There are 10 hidden switches. A switch that is on adds its own fixed numbers to the row, and there is some noise. The rows also spread widely along 15 directions, which tell nothing about the answers.
Some rows, each with its switches (1 for on, 0 for off) after it:
-2	-11	8	-46	1	-4	-12	-12	-24	7	0	5	-10	5	-8	28	-14	22	4	-15	14	47	-24	-3	-17	-11	-7	-5	15	-3	1	-38	17
0 0 1 0 0 1 0 0 1 1
10	-91	-19	-41	-40	14	6	20	-7	-7	-1	-10	14	43	16	4	4	-24	10	16	-9	-38	21	56	-15	-35	-17	-20	33	-51	30	-18	-21
0 0 1 0 0 0 0 1 1 1
-15	25	22	-35	-1	-6	6	-17	0	-12	16	-41	-6	25	27	30	10	-20	37	-53	18	-5	10	6	-2	13	-33	-37	20	-21	4	9	-5
0 1 1 0 0 1 1 1 1 1
7	22	38	-30	-5	-27	2	-4	-32	2	8	18	-51	27	60	13	41	-39	20	-29	51	58	-11	24	-35	-26	-2	-23	-8	11	-4	24	19
1 0 0 0 0 1 1 1 1 0
3	-9	4	-27	-11	37	11	3	25	-1	19	-5	-8	27	-3	-9	10	2	33	-6	-17	-7	6	30	8	-2	-10	6	-2	2	11	-12	-13
0 0 1 0 1 1 0 1 1 0
16	20	36	-31	-19	13	-5	-2	-6	0	26	12	-47	11	21	5	27	-14	10	-36	2	34	-26	23	-55	-35	0	-5	-26	4	13	-13	-11
0 0 1 0 0 0 1 1 1 0
-45	28	-17	-65	7	-40	-9	-1	-11	-9	3	-15	-13	70	25	-1	-15	17	28	-22	-2	-10	-21	16	10	-14	38	-29	8	17	-38	10	43
0 0 1 0 1 0 1 1 0 1
-16	7	43	-33	-5	24	17	18	12	-16	26	-10	-23	26	-5	2	-27	25	35	-41	-23	0	-18	-12	-4	25	5	-40	47	18	-24	29	4
0 1 1 0 0 0 0 1 1 0
-11	2	36	1	18	-26	-37	-1	-32	18	-3	-1	3	8	-20	6	-3	-31	-24	-12	12	44	11	2	21	-4	18	-1	36	12	6	-8	16
1 0 0 0 0 1 1 1 0 1
13	31	55	11	-14	0	-15	-12	-11	12	-12	-19	-21	4	8	24	24	-26	6	-14	13	13	-6	-6	14	14	17	-12	-5	-7	44	13	14
1 0 1 0 0 0 1 0 1 0
-18	-17	-18	-17	13	-9	7	15	18	-11	19	-15	10	37	14	-11	-25	4	6	15	-29	4	0	2	6	0	15	-1	24	-1	-23	8	8
0 1 0 0 0 1 0 0 0 1
-6	19	-8	-4	8	11	18	5	36	5	25	0	-18	30	28	-1	0	-13	13	-1	-27	0	-1	10	-2	-4	15	-5	0	11	-8	16	6
0 1 1 0 0 1 0 1 0 0
-18	12	4	18	14	28	30	-6	8	20	-20	5	19	-9	-4	14	8	-19	25	1	-7	-48	36	8	74	33	-7	-40	21	-21	34	14	-15
0 0 1 0 0 0 0 1 1 0
9	6	17	8	-58	15	54	-35	1	-21	-8	-16	-15	9	51	45	4	-5	13	-3	25	-24	-34	-29	-8	65	15	7	-42	-12	32	-4	6
0 0 1 0 0 0 1 0 1 0
-20	3	11	-5	9	27	52	3	11	4	3	-6	22	-16	1	5	6	29	40	35	-39	5	-18	-19	33	38	14	6	-17	-2	4	11	-32
0 0 1 0 0 0 0 0 1 0
-11	35	7	-16	-1	7	-17	8	16	-15	-6	-8	-1	-5	7	-4	16	18	23	-12	9	14	-22	15	-15	6	-20	-13	14	9	0	-21	3
0 0 0 0 0 0 0 1 0 0
2	-22	-16	-5	-31	7	26	-23	-5	12	3	1	-20	56	18	19	-28	-3	-19	24	-26	-20	-22	-14	26	9	67	26	-43	1	16	-3	44
0 1 0 0 0 1 1 0 1 0
0	17	7	-36	23	12	0	2	-17	-12	16	-21	15	13	-11	-6	21	18	58	-4	0	60	3	-4	57	4	-52	2	-42	-36	3	6	-13
0 1 1 0 0 1 1 1 1 0
-5	87	-16	28	30	2	-28	-20	56	-17	23	3	-13	17	33	6	-3	-18	17	-38	2	-28	13	34	-29	2	-19	-35	32	21	24	-32	8
1 0 0 0 0 0 1 1 1 0
-17	12	13	-45	-9	30	32	-7	-7	32	-30	-3	-10	3	-6	18	47	2	31	-1	11	-13	3	45	32	-6	-9	-33	-16	4	8	1	3
0 0 1 0 0 0 1 0 1 0
-7	-26	43	-8	-37	5	-5	9	-7	-7	-18	-40	10	0	-4	18	6	-15	-1	-10	3	-8	-6	-3	2	25	-11	-23	48	-16	19	-1	-4
0 1 0 1 0 0 0 1 0 0
-47	0	3	-42	-8	-30	4	-2	-35	-27	22	7	12	21	34	-13	-18	3	4	-31	-7	2	-25	6	-32	-1	35	2	26	21	-28	-24	-25
0 0 0 0 1 1 0 1 1 0
6	-27	21	-27	7	5	19	20	-6	19	11	-9	-19	48	-11	-18	18	-13	27	23	-22	34	5	11	64	-11	15	16	-36	-8	-20	52	18
0 0 0 0 1 1 1 1 0 0
-17	13	25	-8	-16	-3	34	-6	-12	-7	20	22	-31	21	27	9	-25	-11	2	-18	-2	23	-25	-33	5	31	45	-15	3	24	-13	15	15
0 1 1 1 0 1 1 1 0 0
10	-25	14	35	6	30	25	36	29	-6	26	29	-2	2	15	-20	-6	-11	13	49	-31	42	-6	-17	-4	17	21	11	29	21	10	23	-14
0 1 0 0 0 0 0 1 1 0
16	29	13	-1	-4	16	25	-31	43	15	18	-43	-19	20	23	46	7	-8	22	-6	-28	-20	-11	-3	-4	17	11	2	-26	-15	27	9	10
0 0 1 0 0 1 1 0 1 0
-3	-22	40	-23	1	13	17	-3	-5	16	10	-19	-6	19	-13	9	5	-3	17	1	-15	20	5	12	23	9	5	7	13	9	-4	11	-6
1 0 1 0 1 1 0 0 1 0
-11	12	34	-16	-9	2	-11	8	9	-10	11	-28	-2	23	19	-12	32	-23	29	-3	-1	19	2	31	-15	-7	17	1	25	18	12	8	-14
1 0 1 0 1 1 1 0 1 0
-9	23	0	-31	-18	26	16	7	40	-22	35	2	-50	73	28	-15	-20	8	47	-37	-18	-32	-3	24	3	14	16	-38	12	13	-5	16	24
1 1 1 0 1 1 1 1 0 0
4	25	42	18	-7	29	-50	1	35	-5	-1	-28	-1	-2	-36	-1	-1	-10	6	-28	-5	-8	4	2	-4	19	4	5	51	21	40	-33	8
0 0 0 0 0 1 0 1 1 1
-35	-1	-22	6	3	19	27	-4	12	-34	12	17	37	2	22	-12	-9	-19	24	-18	13	-35	34	27	14	41	-24	-23	57	10	4	-33	-41
0 0 0 0 1 1 1 1 1 0

New rows. What belongs after each?
5	-53	1	-7	-18	26	90	-3	21	-15	51	38	-16	-2	56	27	-30	-15	16	-2	-13	5	-7	-4	-58	32	-7	-22	44	5	-15	-4	-44
0 0 1 1 0 1 0 1 1 0
-25	15	-2	-10	27	-20	18	-16	-3	-2	16	-32	26	11	9	21	-17	-3	6	-5	-9	21	3	-25	35	30	-5	2	0	-8	-20	6	-2
0 1 1 0 0 1 1 0 0 1
-5	15	-22	-18	9	-11	-22	-5	6	12	13	-3	6	8	25	13	8	-20	-5	-7	-24	1	2	20	-18	-40	-2	-10	0	-36	31	-32	-15
0 1 1 0 0 1 0 1 0 0
30	-3	-60	18	33	1	17	-5	29	-9	30	38	8	4	59	11	13	-22	12	43	2	43	12	26	-28	-33	-41	3	-24	-37	24	-27	-25
0 0 1 0 0 0 1 0 1 0
-8	52	31	6	-5	-11	-22	6	19	-28	25	-15	-12	3	34	-4	4	-19	23	-32	2	19	-21	-16	-35	15	23	-7	18	8	17	-3	-9
0 0 1 0 0 1 1 1 0 1
-17	35	-7	19	-1	13	-1	-11	36	-6	13	4	-5	4	10	11	-32	11	-12	-6	-26	-7	-25	-21	-14	31	38	0	24	25	14	-32	16
0 1 0 0 0 1 1 0 0 0
11	3	28	7	-15	4	13	-23	-2	5	9	-16	-17	20	3	21	0	-39	-13	-26	12	-1	11	-7	23	24	2	10	-23	-5	13	1	10
0 0 1 0 0 1 1 1 0 1
-4	3	-6	-2	-18	10	-9	23	26	-30	-2	-21	12	32	31	-19	26	-7	51	34	15	17	2	20	8	17	1	5	10	-1	27	1	9
1 0 1 0 0 1 1 1 0 1
-40	-10	15	-46	-34	-32	-19	-9	-53	-40	13	-7	-4	66	7	-22	-43	15	1	-31	13	5	-29	-5	3	20	59	19	11	37	-24	-28	28
1 0 0 0 1 1 1 1 1 1
-29	7	-5	-5	1	-28	-9	-10	-22	14	-2	18	5	20	19	10	-13	-24	-20	4	-13	-4	-4	12	1	-9	53	-11	23	7	18	-25	3
1 0 1 0 1 0 1 1 0 0
9	18	12	24	34	-11	24	8	30	21	35	28	-36	31	49	8	5	-54	5	16	0	59	12	-11	-1	-5	26	-7	16	25	-11	55	20
0 1 1 0 1 1 1 1 0 0
-13	-4	10	-23	-8	6	27	4	0	0	6	-21	-1	33	18	-1	14	-11	32	7	-16	0	5	0	44	11	11	-7	-18	-23	6	30	-6
0 1 1 0 1 1 1 0 0 0
-19	-8	5	-35	-50	18	30	24	-11	-38	18	15	-23	32	50	-50	17	-8	32	-19	-11	-39	-7	41	-14	-7	31	-12	-25	-7	4	2	-37
1 0 1 0 0 1 0 0 0 0
-10	-7	-3	-18	16	6	23	-9	15	6	51	0	-13	41	16	-2	-15	-35	-8	-26	-31	-2	23	29	-18	-22	4	1	4	16	-18	-9	-19
0 1 1 0 0 1 1 1 1 1
26	-41	-23	20	-13	1	10	-22	0	-6	30	48	-44	65	28	14	-63	-39	-56	-18	4	-22	23	12	-13	-9	18	-4	9	9	6	-24	34
1 1 1 0 0 0 0 0 1 1
-6	-27	11	-19	-11	8	15	11	-5	-21	33	20	-8	26	25	-6	-17	-21	8	-27	4	8	9	20	-25	0	4	-19	45	9	-12	-1	-13
0 0 1 0 0 1 1 1 1 0
-22	-4	-16	-8	-14	-13	23	-10	-6	-5	-6	17	-4	29	35	10	-6	-14	2	11	20	0	-7	-1	10	20	29	-3	-2	13	2	-10	16
0 0 1 0 1 0 1 1 0 1
-2	-3	-4	-46	-2	10	20	-13	7	-11	35	11	-39	49	-2	-2	-35	15	19	-37	-14	-7	-9	14	-5	-6	-7	-11	-11	13	-30	-17	18
0 0 0 1 0 1 0 1 1 1
-32	-19	0	-17	-10	-35	57	-4	-32	38	-42	-5	15	7	49	33	37	-22	23	77	7	20	-16	-9	31	12	52	-6	-15	-6	14	30	9
1 0 1 1 0 0 0 1 0 1
16	10	-29	22	24	29	15	-21	28	15	35	68	-38	25	-8	12	-59	6	-31	-6	-32	-1	-2	-3	6	-5	31	-3	-7	24	5	-35	30
0 0 1 0 0 0 1 0 1 0
-19	-15	5	-24	-37	46	-12	30	24	-3	-11	-9	3	29	-18	-31	9	0	28	-2	-36	-63	8	42	25	-5	36	-19	30	-4	32	-9	0
0 0 1 0 0 1 0 1 0 0
9	-26	6	-21	-15	27	31	13	43	27	-6	-3	-25	26	18	25	26	-23	26	25	5	10	5	38	-10	-5	4	-30	46	18	4	18	32
0 0 1 1 0 1 1 1 0 0
2	19	16	17	1	-21	-25	-7	-20	12	-21	6	-10	19	13	15	12	-45	-23	-6	36	20	13	3	33	-2	15	-9	0	2	18	11	40
0 0 1 0 0 0 1 1 0 0
-16	-21	20	-26	-31	12	-4	0	-17	-2	-4	-9	-15	56	-12	12	-41	-9	9	-22	-12	-32	0	-10	45	18	49	-34	44	2	15	12	45
0 1 1 1 0 1 1 1 1 0
0	-17	-1	-4	1	2	83	-26	-5	47	-19	33	-16	-30	39	69	15	-9	-14	28	21	32	-18	-10	-11	27	-5	-17	-3	4	-7	2	4
0 0 1 0 0 0 0 0 0 0
-44	30	-10	-22	31	-6	27	0	14	15	-8	-26	33	2	13	13	23	8	51	15	-21	-10	7	21	39	23	-2	-35	31	-7	-4	14	-9
1 0 0 0 0 1 1 1 0 0
-10	102	39	6	30	-3	-12	-35	40	20	10	-56	-10	-18	-8	31	17	12	37	-24	-35	2	-26	-23	16	30	-3	-4	-24	0	21	-4	2
1 0 0 1 0 1 0 1 0 0
-9	-19	12	24	-24	28	-21	29	31	-36	2	-8	28	7	-3	-27	-4	-5	-3	13	7	4	2	25	-30	27	1	19	71	49	3	-30	-5
0 0 0 0 0 0 0 1 1 0
8	-8	40	-27	23	-17	-17	-2	-11	23	10	-13	-22	23	-11	33	-14	-20	2	-34	-3	27	5	4	5	-16	-8	-36	57	-2	-15	23	32
0 0 0 1 0 1 0 1 1 0
-11	22	22	-20	-18	20	-5	-5	19	-1	14	-38	-7	24	-15	0	2	7	8	-19	-30	-9	-20	5	6	12	15	14	-16	10	2	-12	6
0 1 0 0 0 1 1 1 0 0
-5	0	-44	6	-27	5	-10	16	36	-40	9	9	-1	57	55	-14	-13	-25	5	-1	10	-39	13	37	-22	-3	3	-26	33	-3	16	-12	19
0 1 1 0 0 0 1 1 0 0
-25	29	3	-15	-11	1	5	-12	26	27	-13	-18	-3	10	23	21	36	-25	9	5	-7	-25	-7	34	-17	-6	30	-9	18	16	25	-16	4
0 0 0 0 1 1 1 1 0 0
26	12	41	-4	14	-10	19	-22	-11	27	16	1	-37	7	27	27	43	-37	0	4	24	77	-1	14	-16	-17	-18	16	-38	13	-3	13	-4
1 0 1 0 1 0 1 0 1 0
-25	45	9	-30	-14	-18	3	-10	5	-20	17	-18	-26	40	51	1	-10	-6	46	-35	-25	-52	-16	1	-13	-1	48	-41	5	-15	24	6	-2
1 0 1 1 0 1 0 0 1 1
3	11	-7	18	22	14	14	-9	40	-6	33	9	-12	22	2	-5	-23	-14	7	8	-18	9	11	2	8	12	11	7	12	30	-9	-10	10
0 0 0 1 0 1 1 0 1 1
-6	44	-32	-9	-8	0	1	-27	17	4	-8	0	-2	0	28	27	2	28	15	19	-7	5	-43	-16	-3	10	23	16	-45	-13	32	-44	22
0 0 1 0 0 1 0 0 0 0
13	18	-17	-15	-10	15	-48	11	47	-17	6	14	-35	49	9	1	-28	33	34	8	-2	12	-39	-5	-30	-9	32	-6	37	17	30	-27	69
0 0 0 0 0 1 0 1 1 1
13	-25	7	16	-39	56	76	6	36	-13	20	23	-36	39	32	-23	11	-37	11	1	-3	-49	26	39	12	25	10	-2	-28	27	-5	29	-12
0 0 1 0 0 0 1 0 1 0
-27	25	0	-19	-8	-14	24	-20	17	-6	8	-34	2	28	26	9	1	-3	24	3	-15	-25	-10	9	-3	23	15	-1	-7	14	-3	-13	-6
1 0 1 1 1 0 0 1 0 1
-31	36	-10	-33	2	3	-9	-12	-17	22	-23	25	-26	39	-17	-5	-12	20	21	-11	-3	-21	-9	5	67	-1	46	-22	-22	8	17	-13	50
1 0 1 0 0 1 0 1 0 1
-22	37	-16	-49	1	-39	-24	-15	-54	14	-12	32	-35	49	54	1	27	-32	6	-30	35	8	2	42	4	-61	17	-31	-29	-8	16	-12	30
1 1 1 0 0 1 0 1 1 0
-12	35	4	-42	24	-22	-18	-16	7	28	12	-41	2	-2	6	48	6	13	-6	-13	-41	24	-34	6	-36	-34	2	-20	6	-25	6	-25	-4
0 1 1 0 0 0 1 0 0 0
-5	-1	46	2	-45	41	4	-1	-1	9	-37	3	-16	9	-28	-2	24	3	5	20	38	21	-15	15	19	38	18	17	10	73	14	-27	40
1 0 1 1 0 0 0 1 1 0
-13	30	11	-41	15	-34	23	-35	-1	15	27	-20	-35	45	48	55	-11	-2	33	-24	-6	21	-26	-19	-22	5	12	-26	2	-8	-3	13	21
1 1 0 0 1 1 1 1 1 1
-34	15	1	-23	12	-30	12	-1	-23	3	4	9	-5	24	36	6	1	-29	-1	-22	15	13	7	1	9	-5	13	-24	16	10	-21	12	7
0 1 1 0 0 1 0 1 0 1
-10	-2	-37	-17	-9	21	36	-6	18	-10	18	54	-26	17	35	-1	-20	13	8	-3	-5	-11	-14	31	-32	7	11	-27	16	16	-5	-39	0
1 0 0 0 0 1 1 0 0 0
-11	12	15	-27	5	-16	24	-16	-12	31	16	6	-24	25	33	8	34	-33	0	10	-10	30	-14	23	-16	-32	40	24	-40	25	-9	9	-3
0 0 0 0 1 1 1 1 1 0
-7	34	29	-20	4	4	46	1	26	-1	14	-11	-36	14	57	21	29	-19	33	-33	14	5	-1	19	-37	6	-25	-48	22	18	-28	47	-6
0 1 1 0 0 0 0 0 1 0
0	-7	23	4	-25	50	-3	5	25	-21	30	15	-18	15	-14	-6	-42	4	3	-42	-20	-19	-2	-7	-11	31	7	-11	48	17	20	-29	-6
0 1 1 0 0 1 0 1 1 0
3	-47	18	-1	-27	63	52	36	34	0	16	12	-2	-4	8	-24	29	-19	34	23	-32	-13	21	40	-1	17	-17	-15	30	-8	24	7	-56
1 1 0 0 0 1 0 1 0 0
12	-17	1	-12	8	-16	0	-22	-37	36	-19	15	-8	3	15	55	12	-14	-15	25	27	66	-16	-16	13	-12	2	1	-8	-21	26	-13	36
0 1 0 0 0 1 1 0 1 0
-4	13	-18	-4	5	15	27	-17	28	7	13	-10	1	18	11	12	8	-12	7	-4	-14	-19	10	28	18	8	-14	4	-21	-3	-3	-12	0
0 0 0 0 0 1 1 1 0 0
14	12	0	-9	9	-20	-3	-15	14	4	13	-35	-1	9	35	44	13	-15	-4	-6	5	37	-11	2	-34	-8	-39	-3	-2	-26	3	-6	5
0 1 1 0 0 0 0 1 0 0
-22	-39	-20	13	-8	1	28	22	-11	-14	14	46	7	41	43	-32	-17	-27	-2	38	-5	8	14	15	11	5	44	5	30	29	-3	7	1
1 1 0 0 0 1 0 1 1 0
-14	8	-9	-18	-24	7	24	-15	10	5	-10	24	-36	42	38	29	-21	2	25	-1	11	-27	-17	-3	-8	19	29	-49	30	17	25	-13	41
1 1 1 1 0 0 0 1 1 1
2	56	0	-26	22	30	-19	0	29	19	1	11	-38	15	-29	-1	11	23	33	-28	-20	-8	-7	26	30	-20	-14	-35	-19	-6	9	-7	26
0 0 0 0 0 0 1 1 0 0
10	10	-2	-4	9	10	-24	-12	24	13	10	-16	-9	23	2	13	10	-26	-8	-8	-5	5	17	27	-8	-29	-10	9	1	0	22	-25	10
0 1 1 0 0 1 0 0 1 1
-12	55	-22	34	34	17	41	-44	5	9	17	53	-11	-11	12	13	-25	-8	4	-14	-7	-23	19	-15	47	35	4	-16	-39	-1	31	-35	-18
1 0 1 0 0 0 1 0 1 1
-16	0	20	-20	18	-4	37	1	-3	20	-5	5	0	-18	17	37	4	3	16	-6	5	28	-9	-5	-2	20	-16	-40	40	-3	-18	17	-6
0 0 1 0 0 0 0 1 0 0
-28	37	-19	-32	7	-8	14	-6	-1	-5	21	35	-26	42	45	-6	-4	1	36	-10	-5	4	-17	9	-5	-14	48	-17	-9	19	-1	-2	14
0 0 1 0 1 1 1 1 1 0
9	34	49	14	16	8	-26	-5	16	15	26	-3	-28	-2	-28	1	-16	-23	-17	-36	-25	23	-3	-14	5	2	17	5	13	25	3	-3	9
0 0 1 1 0 1 0 1 0 0
